There are 9 hidden switches. A switch that is on adds its own fixed numbers to the row, and there is some noise. The rows also spread widely along 12 directions, which tell nothing about the answers.
Some rows, each with its switches (1 for on, 0 for off) after it:
.21 -.18 .00 -.09 -.06 -.12 -.17 .14 .12 -.02 -.12 -.11 -.08 -.08 -.26
 -.28 -.25 -.41 .03 -.06 .08 .00 -.15 .05 -.24 : 0 0 1 0 0 1 1 1 1
-.05 .17 -.22 .21 -.05 .13 -.21 -.05 -.19 .17 -.15 -.09 .15 .09 -.04
 -.12 -.40 -.27 -.33 -.21 -.26 -.04 .04 .11 -.16 : 0 1 0 0 0 0 0 0 1
-.31 .37 -.28 .20 .18 .04 -.18 .31 .02 .19 -.11 -.14 .12 .34 -.36 -.07
 -.29 -.50 -.24 -.07 .03 -.07 -.09 .14 -.05 : 0 0 0 1 0 0 1 0 1
.24 .17 .05 -.10 -.31 -.15 .16 .03 .48 -.06 .20 .24 -.09 .31 .07 -.19
 .13 .07 .08 .02 .66 -.02 -.01 -.21 -.12 : 1 1 1 1 0 1 0 0 1
.22 .03 -.05 -.12 -.09 .04 -.09 .02 .04 .05 .17 .11 -.11 .04 .04 -.38
 -.12 -.07 -.01 -.19 .26 .02 -.07 -.14 -.11 : 1 0 1 0 1 0 1 1 0
-.43 -.07 -.38 -.48 -.11 .04 .23 -.19 .11 .32 .31 -.08 -.03 .21 .32 -.11
 -.20 -.10 -.30 -.08 .15 -.13 -.29 -.21 -.36 : 0 1 0 1 0 1 1 1 1
.41 -.08 .08 -.01 -.16 .22 -.12 .03 .14 .11 .14 .49 -.37 -.18 .35 -.17
 -.32 .31 .04 -.17 .30 -.06 -.04 .04 .24 : 0 1 1 0 0 0 0 0 1
.37 .19 .04 .06 -.30 -.12 -.01 .05 .04 -.32 .19 -.02 .18 .10 .13 -.03
 .15 .12 -.11 .14 .15 -.04 .26 -.02 -.15 : 1 1 0 1 0 0 1 1 0
.33 .34 -.29 .22 -.22 .01 -.20 .22 .31 .11 .36 .20 .23 .04 .24 -.15 .00
 .01 -.20 .33 .27 .00 .14 .10 -.24 : 1 0 1 1 0 1 0 1 0
.04 .27 -.16 .22 -.08 -.18 -.02 .19 .11 .08 .24 .08 .41 .07 -.28 -.07
 .14 -.05 .17 .19 .35 .01 .09 -.08 -.29 : 0 0 1 0 1 0 1 1 0
.21 .28 -.35 .11 -.09 .27 .01 -.02 -.10 .29 .27 .33 -.22 -.07 .14 -.37
 .24 .04 -.34 -.33 .10 .10 -.07 -.25 -.21 : 1 1 0 1 1 0 0 1 0
-.17 .26 -.23 -.18 .07 .26 .08 .04 -.07 .24 .10 .20 -.11 .23 .19 -.04
 -.28 .06 -.11 -.25 .17 -.20 -.09 .07 .27 : 0 0 0 1 0 1 1 1 1
-.10 .26 -.04 -.22 -.24 -.08 .39 -.27 -.12 -.36 -.14 -.23 .36 .23 -.21
 .10 .34 -.02 .05 -.20 -.06 -.04 .13 -.09 -.04 : 0 0 0 1 0 0 1 1 0
.01 -.01 -.03 .26 -.09 .01 .03 .29 -.02 .07 -.08 -.29 -.13 -.10 -.54 .22
 -.29 -.24 -.21 .13 -.18 -.01 -.07 .21 -.19 : 0 0 0 1 0 0 1 1 1
-.40 .08 -.23 -.22 .15 .07 .19 -.03 -.59 .04 -.01 -.50 -.12 -.05 -.23
 .19 .24 -.08 -.15 -.14 -.56 .00 .03 .10 -.01 : 0 1 0 0 1 1 1 1 0
.26 .11 -.05 .03 .19 .18 -.39 .45 .20 .03 .04 .05 -.36 -.01 -.18 -.34
 -.26 -.32 -.02 -.22 .12 .10 .04 .18 .23 : 0 0 0 0 0 0 0 1 0
-.06 .08 -.28 -.19 .14 .13 -.01 -.08 -.32 .21 .35 .04 -.16 -.19 .11 -.14
 .35 .15 .21 -.28 -.04 -.01 -.03 -.23 .05 : 1 1 0 1 0 0 0 0 0
.28 -.03 -.02 .04 -.08 -.01 -.10 .19 -.01 -.12 -.07 .16 -.08 -.11 -.02
 -.06 -.05 -.12 -.18 .06 .13 -.19 -.20 .04 -.04 : 1 0 0 1 0 0 1 1 1
.06 -.11 -.08 -.11 -.18 .03 .17 -.12 -.27 -.19 .17 -.07 .03 -.33 .25 .37
 .29 .36 -.17 .24 -.36 -.14 .00 .14 .05 : 1 1 0 0 1 0 0 0 0
.20 .24 .14 -.04 .03 -.03 -.30 .03 -.55 -.31 -.02 -.08 -.09 .12 .46 -.07
 .16 .10 -.17 .07 -.05 -.11 .12 .09 .25 : 0 0 1 0 0 0 1 0 1
-.02 -.34 .00 -.34 -.04 -.26 -.01 .08 .12 -.18 .03 -.48 -.08 -.09 -.40
 -.14 .01 -.46 .08 .00 -.05 .05 -.20 -.13 -.36 : 1 0 0 0 0 0 1 1 0
-.23 .07 -.22 -.07 -.23 .11 .55 -.25 -.04 .30 .24 -.09 -.10 .06 -.14 .18
 .00 .18 -.16 -.14 -.06 -.02 -.17 -.15 -.18 : 1 0 0 1 1 1 1 0 0
-.30 .21 -.26 -.05 .30 .12 -.10 .26 -.17 .25 .32 .00 .05 .05 -.08 .05
 -.07 .03 .21 -.07 .05 -.08 .03 .11 .28 : 0 0 0 0 1 0 1 0 0
.09 .24 .02 .02 -.06 .10 .11 .06 -.50 -.13 .10 -.14 -.26 .03 .01 .11 .23
 .20 -.19 -.10 -.14 -.02 .16 .03 .11 : 0 1 0 1 1 0 1 1 1
.20 -.18 -.10 -.45 -.09 -.04 -.30 -.10 -.27 -.10 .39 -.26 -.09 -.21 .45
 -.28 .02 .00 .07 .00 -.11 .00 .02 -.06 -.12 : 1 0 1 0 0 0 1 1 1
.27 -.25 .14 -.02 -.08 -.10 -.16 .10 -.05 .03 .12 -.03 -.22 .04 .06 -.29
 -.34 -.12 -.12 -.01 .29 -.08 -.06 -.17 -.30 : 0 1 0 1 1 0 0 1 1
-.04 .15 -.19 -.05 -.09 .32 .10 -.02 -.05 .30 .29 .11 -.32 .05 .15 -.03
 -.31 .21 -.12 -.32 .02 .00 .02 .02 .13 : 0 1 0 1 0 0 1 0 1

New rows, each followed by its switches (1 for on, 0 for off):
-.01 -.17 -.07 -.18 .02 -.29 -.26 .16 -.17 -.32 .08 -.35 .38 -.04 .11
 -.01 .04 -.26 -.11 .38 -.12 -.16 .05 .13 -.28 : 0 1 0 0 1 0 1 1 0
-.28 .01 -.26 .07 .16 -.23 -.16 .25 -.15 -.06 -.19 -.20 .46 -.05 -.35
 .15 .15 -.48 -.17 .33 -.14 -.21 -.23 .12 -.30 : 0 0 0 0 1 0 0 1 1
.14 -.09 .04 -.03 -.30 -.04 .33 -.39 -.05 .04 -.04 .28 .03 -.08 .04 -.04
 .15 .19 .01 -.26 .20 -.07 -.23 -.35 -.18 : 0 0 0 0 0 0 0 0 1
-.26 -.11 .00 -.03 .19 -.18 -.18 .29 .03 .14 .03 -.24 -.19 .19 -.26 -.03
 -.25 -.35 -.04 .08 .20 -.07 -.18 -.06 -.15 : 0 1 0 0 0 0 0 0 1
-.11 -.21 -.14 -.29 .02 -.25 -.06 -.10 .03 -.13 -.22 -.02 .33 -.08 -.18
 -.20 .20 -.41 .10 .04 .12 -.18 -.38 -.21 -.36 : 1 0 1 0 0 0 0 1 0
.33 -.10 .09 -.06 -.25 -.06 .23 -.21 -.07 -.15 .16 .40 .35 -.25 .15 .07
 .17 .51 .39 -.05 .28 -.22 .12 -.13 .05 : 0 1 0 0 1 0 0 1 0
.38 -.12 .13 -.24 -.31 -.12 .07 -.14 -.01 -.17 .45 .03 .05 -.18 .23 .02
 .11 .46 .39 .00 .22 -.06 .26 -.15 .00 : 1 1 0 0 0 0 0 1 1
.07 .07 .05 .13 -.15 -.24 .22 .02 .13 -.14 -.16 .14 .19 .07 -.42 .07 .26
 -.06 .06 .03 .32 -.12 -.11 -.22 -.24 : 1 1 0 0 0 0 0 1 0
.08 .03 -.10 -.24 -.03 -.20 -.27 .43 .43 -.39 .26 -.18 .05 .02 .12 .05
 .25 -.21 -.04 .40 .12 .03 .08 .24 .04 : 0 1 0 0 0 0 0 0 1
.16 -.10 -.02 -.43 -.22 -.10 .08 .00 .35 -.27 .21 .18 .11 .05 .27 -.08
 .13 .05 .02 .07 .39 -.14 -.13 -.09 .01 : 1 0 0 0 1 0 0 1 1
-.11 .40 -.27 -.21 -.12 .29 .15 .02 .15 -.14 .00 .00 .16 .20 -.05 .05
 -.12 -.03 -.17 -.27 -.14 -.03 .13 .28 .33 : 1 0 0 0 1 0 1 1 0
.02 -.15 -.20 -.31 -.04 -.01 -.12 .13 .45 .21 .42 .00 -.08 -.03 .14 -.19
 -.23 -.14 .15 .00 .25 .04 -.10 .01 -.07 : 0 0 0 0 0 1 0 0 1
.14 .00 -.05 .05 -.33 .10 .02 -.10 .10 .03 .17 .21 .20 .10 .43 .01 -.48
 .24 -.27 .17 .15 -.18 .04 .13 -.09 : 0 1 1 1 1 0 1 0 0
.21 -.25 -.15 -.06 .06 -.18 -.35 .02 -.08 .09 .23 .09 .10 -.20 .22 -.44
 .03 -.22 .04 -.02 .16 -.04 -.16 -.23 -.39 : 0 1 0 0 0 0 1 0 0
-.05 -.18 -.14 -.58 -.07 .07 -.03 .12 .48 -.28 .06 -.17 .08 -.02 .00
 -.07 -.25 -.25 .11 -.10 -.03 -.04 -.04 .26 .17 : 0 0 0 0 0 0 1 1 0
.58 .05 .28 .23 -.26 -.06 .03 -.06 -.29 -.32 -.26 .01 -.09 -.14 -.07 .02
 .11 .08 -.14 -.07 -.12 -.03 .14 .07 .01 : 0 0 0 0 0 1 0 1 1
-.33 -.13 -.25 -.16 .14 -.17 .00 -.15 -.45 .16 .18 -.04 .33 -.08 .23 .07
 .14 .01 -.06 .19 -.03 -.32 -.33 -.20 -.23 : 1 0 0 0 1 0 1 0 0
.49 -.05 -.05 .10 -.12 .18 -.19 .14 -.06 .00 .11 .25 -.03 -.35 .05 -.17
 -.24 .06 .02 -.17 -.06 -.04 .06 .19 .10 : 0 0 0 0 1 0 1 1 1
-.13 .02 -.24 -.28 -.23 -.07 .20 -.14 .17 -.12 -.15 -.19 .14 .08 -.06
 .00 .19 -.35 -.38 -.01 -.17 .02 -.21 -.01 -.31 : 0 0 0 0 0 1 0 1 1
-.15 .12 -.26 .04 -.17 .30 .46 -.05 .17 .38 .16 .19 -.27 -.10 -.39 .11
 -.03 .15 -.01 -.38 .04 .09 -.13 -.08 -.01 : 0 1 0 1 1 0 0 0 1
-.16 -.14 -.01 -.11 -.12 -.28 -.08 -.12 -.16 -.06 -.09 -.48 .17 .19 -.20
 -.18 -.18 -.42 -.14 .02 -.08 .01 -.07 -.11 -.51 : 0 1 1 0 1 0 1 0 1
.08 -.08 -.24 -.31 .09 .00 -.21 .11 .01 -.16 .22 -.02 .10 -.27 .18 -.13
 .25 -.11 .16 -.01 -.11 -.03 -.06 .10 .11 : 0 0 0 0 0 0 1 0 0
.03 .20 -.18 .09 -.30 .02 .22 .15 .48 -.02 .16 .11 .51 .05 -.34 .30 -.25
 .07 .15 .18 .19 -.17 .13 .22 -.01 : 1 0 0 1 1 0 0 1 1
-.19 -.26 -.01 -.59 -.03 -.17 .14 -.05 -.06 -.38 -.01 -.12 .30 -.06 .05
 .18 .10 .01 .26 .07 .01 -.31 -.09 .08 .12 : 0 1 0 0 1 0 1 1 1
.00 .22 -.27 -.22 -.12 .05 -.01 .19 .39 -.14 .24 -.14 -.12 .08 -.02 -.15
 .36 -.26 -.28 -.01 .04 .25 -.01 .00 -.13 : 0 0 0 0 0 0 0 1 0
-.19 -.01 -.05 -.20 .01 -.15 .00 .20 -.12 .01 .27 -.29 -.15 .14 -.07 .04
 .01 -.06 -.07 .23 .19 -.10 -.09 -.08 -.21 : 1 1 1 1 1 0 1 1 1
.04 .11 -.26 -.21 -.18 .28 .17 .14 .24 -.20 .03 .11 -.17 -.14 .13 .18
 .13 .03 -.40 .02 -.21 -.02 -.08 .30 .15 : 0 1 0 1 0 0 1 1 0
-.08 -.06 -.10 -.30 -.27 -.04 .23 -.19 .17 -.23 -.10 -.23 .10 .03 -.07
 .03 .16 -.21 -.28 -.04 -.14 .06 -.14 -.06 -.27 : 0 0 0 0 0 0 0 1 0
.03 .06 -.28 .11 .40 .07 -.44 .43 -.33 .09 -.05 .10 .04 -.17 -.17 -.23
 -.06 -.34 -.01 -.03 -.05 -.24 -.12 .15 .06 : 1 1 0 1 1 0 1 1 0
-.08 .05 -.27 -.06 .04 -.29 -.16 .13 .02 .06 .48 -.19 .49 -.03 -.05 -.05
 .19 -.11 .35 .28 .19 -.11 .03 -.13 -.30 : 1 0 0 1 0 0 1 0 0
-.22 .10 .07 -.06 .02 .21 .34 -.10 -.27 .01 -.29 -.12 -.08 .16 -.48 .16
 -.27 .04 .09 -.44 -.11 -.13 .09 .05 .24 : 0 1 0 1 1 0 0 1 0
-.07 -.19 -.28 -.16 .19 -.04 -.12 .12 -.32 .10 .34 -.14 -.10 -.45 .03
 .03 .45 -.03 .05 .15 -.24 -.02 -.24 -.08 -.11 : 1 0 0 0 1 0 0 0 0
.12 .38 -.33 -.15 -.20 .15 .05 .21 .61 -.25 .22 .05 .18 .05 -.10 .03 .26
 -.10 .03 -.03 .04 .11 .17 .26 .23 : 1 0 0 1 0 0 0 0 0
-.21 .09 -.14 -.24 -.06 .04 .24 .07 .47 -.04 -.01 -.04 -.07 .16 -.36 .00
 .09 -.23 .06 -.21 .16 .10 -.15 -.03 .07 : 0 0 0 0 0 0 0 0 0
.05 .20 -.01 .29 -.02 -.22 -.02 .23 -.22 -.19 .11 -.05 .27 -.01 -.07 .29
 .32 .08 -.11 .41 .01 -.12 .05 .11 -.04 : 0 0 0 0 1 0 1 0 0
-.02 .40 -.20 -.04 -.16 .18 .20 -.13 -.11 .02 -.08 -.07 -.13 .15 -.13
 -.04 .23 -.05 -.21 -.31 -.18 .12 .02 .05 .10 : 1 0 1 0 1 1 0 0 1
-.17 -.45 -.18 -.24 -.02 -.05 .15 -.03 .27 .16 -.01 -.07 -.04 -.32 -.34
 .03 -.08 -.28 .09 -.04 -.06 -.02 -.45 -.10 -.28 : 0 0 0 0 0 0 0 0 0
.09 .12 .01 -.11 .01 .02 -.41 .28 -.22 -.31 .00 -.50 -.05 .04 .02 .02
 -.28 -.20 -.13 .14 -.35 .01 .34 .46 .15 : 0 1 1 0 0 0 1 1 1
.11 -.37 .07 -.47 -.13 -.11 .31 .11 .16 -.37 .09 -.10 -.25 -.34 -.11 .27
 .37 .13 .22 .12 -.08 -.07 -.15 .17 .18 : 0 1 0 0 1 1 1 0 1
.24 -.02 .16 .22 -.13 .28 .07 .16 .06 .06 -.08 .09 -.32 -.16 -.24 .24
 -.55 .19 -.10 -.12 -.11 -.04 .07 .31 .30 : 0 0 0 0 0 0 0 1 0
.33 .10 .28 .04 -.20 -.14 .07 -.11 -.26 -.16 -.07 -.13 -.18 .10 -.10
 -.10 .11 .09 .08 -.12 .13 .05 .17 -.13 -.06 : 0 0 1 0 0 1 0 1 1
.03 -.15 .08 .03 -.02 -.17 .29 .09 -.04 -.12 -.16 .11 .10 -.15 -.49 .16
 .25 .02 .24 .03 .23 -.20 -.16 -.13 -.11 : 0 1 0 1 1 0 0 1 0
-.12 .01 -.17 -.10 -.16 .05 -.01 .27 .60 .01 .04 -.04 .18 .12 -.32 .11
 -.60 -.26 -.01 .00 .12 -.07 .03 .32 -.02 : 0 1 0 0 0 0 1 1 1
-.20 .32 .21 .06 -.06 .07 .30 .03 -.35 -.11 -.16 -.21 -.17 .39 -.27 .40
 -.25 .19 -.11 -.10 .02 -.24 .08 .10 .33 : 1 0 0 1 0 0 1 1 1
.09 -.35 -.01 -.27 .16 .11 -.07 .16 -.39 -.10 .04 -.04 -.53 -.46 .15 .15
 .16 .05 -.08 .07 -.27 -.22 -.39 .11 .26 : 1 0 0 1 0 0 1 0 1
-.23 .20 -.18 -.19 .06 .02 .08 .25 .36 .03 -.01 .04 -.18 .28 -.30 -.16
 .12 -.30 -.04 -.09 .38 .04 -.15 -.09 -.07 : 0 1 1 1 0 0 0 1 0
.00 .07 -.02 .08 -.23 -.09 .24 -.26 -.26 .11 .22 -.28 .38 .09 -.27 -.01
 -.21 .11 .21 -.16 .00 -.02 .24 -.19 -.34 : 0 0 0 1 1 0 1 1 0
.06 .06 .04 .13 -.02 -.27 -.05 .17 -.21 .11 .17 -.37 -.11 .10 -.34 -.13
 .05 -.21 .07 .14 .19 .06 .04 -.17 -.42 : 0 0 1 1 0 1 1 1 1
.14 .09 -.27 .23 .05 -.02 -.27 .08 -.28 .34 .11 -.05 .05 -.03 -.06 -.39
 -.13 -.27 -.20 .00 .01 -.02 -.02 -.12 -.49 : 1 1 1 1 1 1 0 1 0
.10 .03 -.19 -.03 -.16 -.07 .23 .00 .12 -.15 -.12 .08 .24 -.24 -.55 -.02
 .46 -.19 .18 -.21 -.02 .06 -.06 -.08 -.23 : 0 1 0 0 1 0 0 1 1
.12 -.15 -.08 .09 -.32 -.08 .24 -.08 .24 .22 .28 -.13 .11 -.11 -.44 -.07
 -.29 -.01 .20 -.12 .14 .10 .08 -.19 -.52 : 0 1 0 1 0 0 1 1 0
.02 .44 -.22 .45 .00 .16 -.20 .08 -.27 .36 .33 -.07 .13 .12 .07 .01 -.25
 .11 -.17 .02 -.06 .03 .28 .06 -.05 : 0 0 0 1 0 0 0 0 0
.08 -.24 .23 .14 -.10 -.19 .02 -.06 -.47 .10 .15 -.10 .14 -.07 .05 .21
 -.42 .25 .02 .23 .10 -.30 -.03 -.07 -.20 : 0 0 0 0 1 0 1 1 1
.19 .27 .07 .08 -.22 .04 .20 .10 .09 -.14 .25 .12 -.34 .13 .10 .09 .29
 .29 -.20 -.02 .21 .12 .11 -.04 .12 : 0 1 0 0 0 0 1 0 0
.25 .12 -.19 .21 .09 .01 -.47 .13 -.19 .33 .22 .00 .03 -.04 .12 -.45
 -.25 -.20 -.04 -.03 .07 .06 .11 -.04 -.28 : 0 0 1 0 0 1 0 1 0
-.19 -.28 -.02 -.11 .17 -.05 -.15 -.09 -.48 .37 .11 -.36 .03 -.09 -.08
 -.05 -.54 -.03 .28 -.01 -.11 -.21 .04 -.04 -.22 : 0 1 1 1 0 1 0 1 0
.03 -.07 -.04 -.14 -.20 .08 .16 -.22 -.08 .16 .11 -.15 .08 -.06 -.08 .11
 -.39 .13 .15 -.19 -.12 -.12 .08 .04 .00 : 1 0 0 0 0 1 0 1 1
.18 .23 .02 .29 -.04 -.14 .03 .02 -.25 -.17 -.32 -.09 .18 .01 -.58 -.01
 .27 -.25 .14 -.19 -.05 -.05 .02 -.07 -.07 : 1 0 0 1 0 0 0 0 1
.11 .05 .17 .21 .03 .02 -.22 .12 -.23 .04 .11 .02 .09 .07 .15 .16 -.51
 .26 .12 .09 .06 -.23 .26 .20 .26 : 0 1 0 0 0 0 0 0 0
.24 -.06 .24 -.06 -.10 -.19 -.08 -.05 -.47 -.13 .27 -.22 .06 .09 .14
 -.05 -.20 .21 .16 .06 .17 -.21 .18 -.14 -.06 : 1 0 0 1 1 0 1 1 1
-.26 -.07 -.29 -.12 .10 -.08 .07 .18 .37 .30 .19 .12 .02 -.01 -.10 .01
 .01 -.21 -.02 .14 .28 -.08 -.38 -.08 -.18 : 0 0 0 0 0 1 0 0 0
.01 .07 .04 .07 -.30 -.15 .17 -.22 -.14 .18 .24 -.11 .24 .26 -.06 -.06
 -.35 .13 .03 .02 .33 -.13 .04 -.26 -.41 : 1 0 1 1 1 0 1 1 1
.18 -.14 -.02 -.16 -.14 .23 -.19 .03 .22 .08 .13 .19 -.19 -.08 .32 -.09
 -.61 .13 -.02 -.11 .07 -.08 .02 .23 .21 : 0 1 1 0 0 0 0 0 1
.13 -.20 .17 .14 .16 -.01 -.23 .32 -.33 .11 .07 .06 -.16 -.07 .06 .06
 -.54 .04 -.05 .20 .18 -.35 -.12 .12 .08 : 0 0 0 1 1 0 1 1 1
-.06 .13 -.02 -.15 .11 .19 .00 -.10 -.44 .12 .14 .18 .04 .01 .22 .03
 -.15 .33 .20 -.26 .09 -.24 .09 -.01 .37 : 0 0 0 0 1 0 0 1 1
.28 .40 -.29 -.11 -.56 .33 .20 -.02 .40 -.33 .07 .13 .12 -.04 .13 .13
 .06 .16 -.38 -.08 -.26 .12 .26 .44 .16 : 1 1 1 0 1 0 1 1 1
-.08 .43 -.40 .12 .02 .21 -.06 .09 -.05 .13 -.06 .25 -.01 .10 -.01 -.11
 .10 -.17 -.34 -.27 -.06 -.04 -.12 .05 .08 : 1 1 0 0 0 0 1 0 1
-.31 .02 -.52 -.44 -.03 .13 .06 -.10 .18 .10 .27 .16 .35 -.04 .35 -.05
 .13 -.02 -.16 .00 .01 -.12 -.15 -.01 -.13 : 0 1 0 0 1 0 0 1 0
-.17 .36 -.16 .19 -.01 .09 -.04 .07 -.28 .18 -.12 -.33 -.12 .31 -.24
 -.03 -.26 -.30 -.41 -.11 -.24 .04 -.01 .15 -.07 : 1 0 1 0 1 1 1 0 1
-.26 .14 -.32 .02 -.02 .07 .16 -.11 -.37 .36 .19 -.10 .07 -.10 -.05 .14
 .07 .09 -.03 -.02 -.21 -.04 -.10 .01 -.14 : 0 0 1 0 1 1 1 0 1
-.02 -.34 -.10 -.23 .04 -.12 -.03 .27 .02 -.24 .12 -.19 .25 -.36 -.16
 .26 -.02 -.05 .21 .36 -.14 -.24 -.03 .28 -.05 : 0 1 0 1 1 0 1 1 0
-.34 .17 -.15 -.19 -.16 -.01 .58 -.13 .05 .25 .20 .06 .05 .12 -.33 .23
 .15 .24 .26 -.13 .28 -.06 -.12 -.16 -.04 : 0 0 1 0 1 1 1 1 1
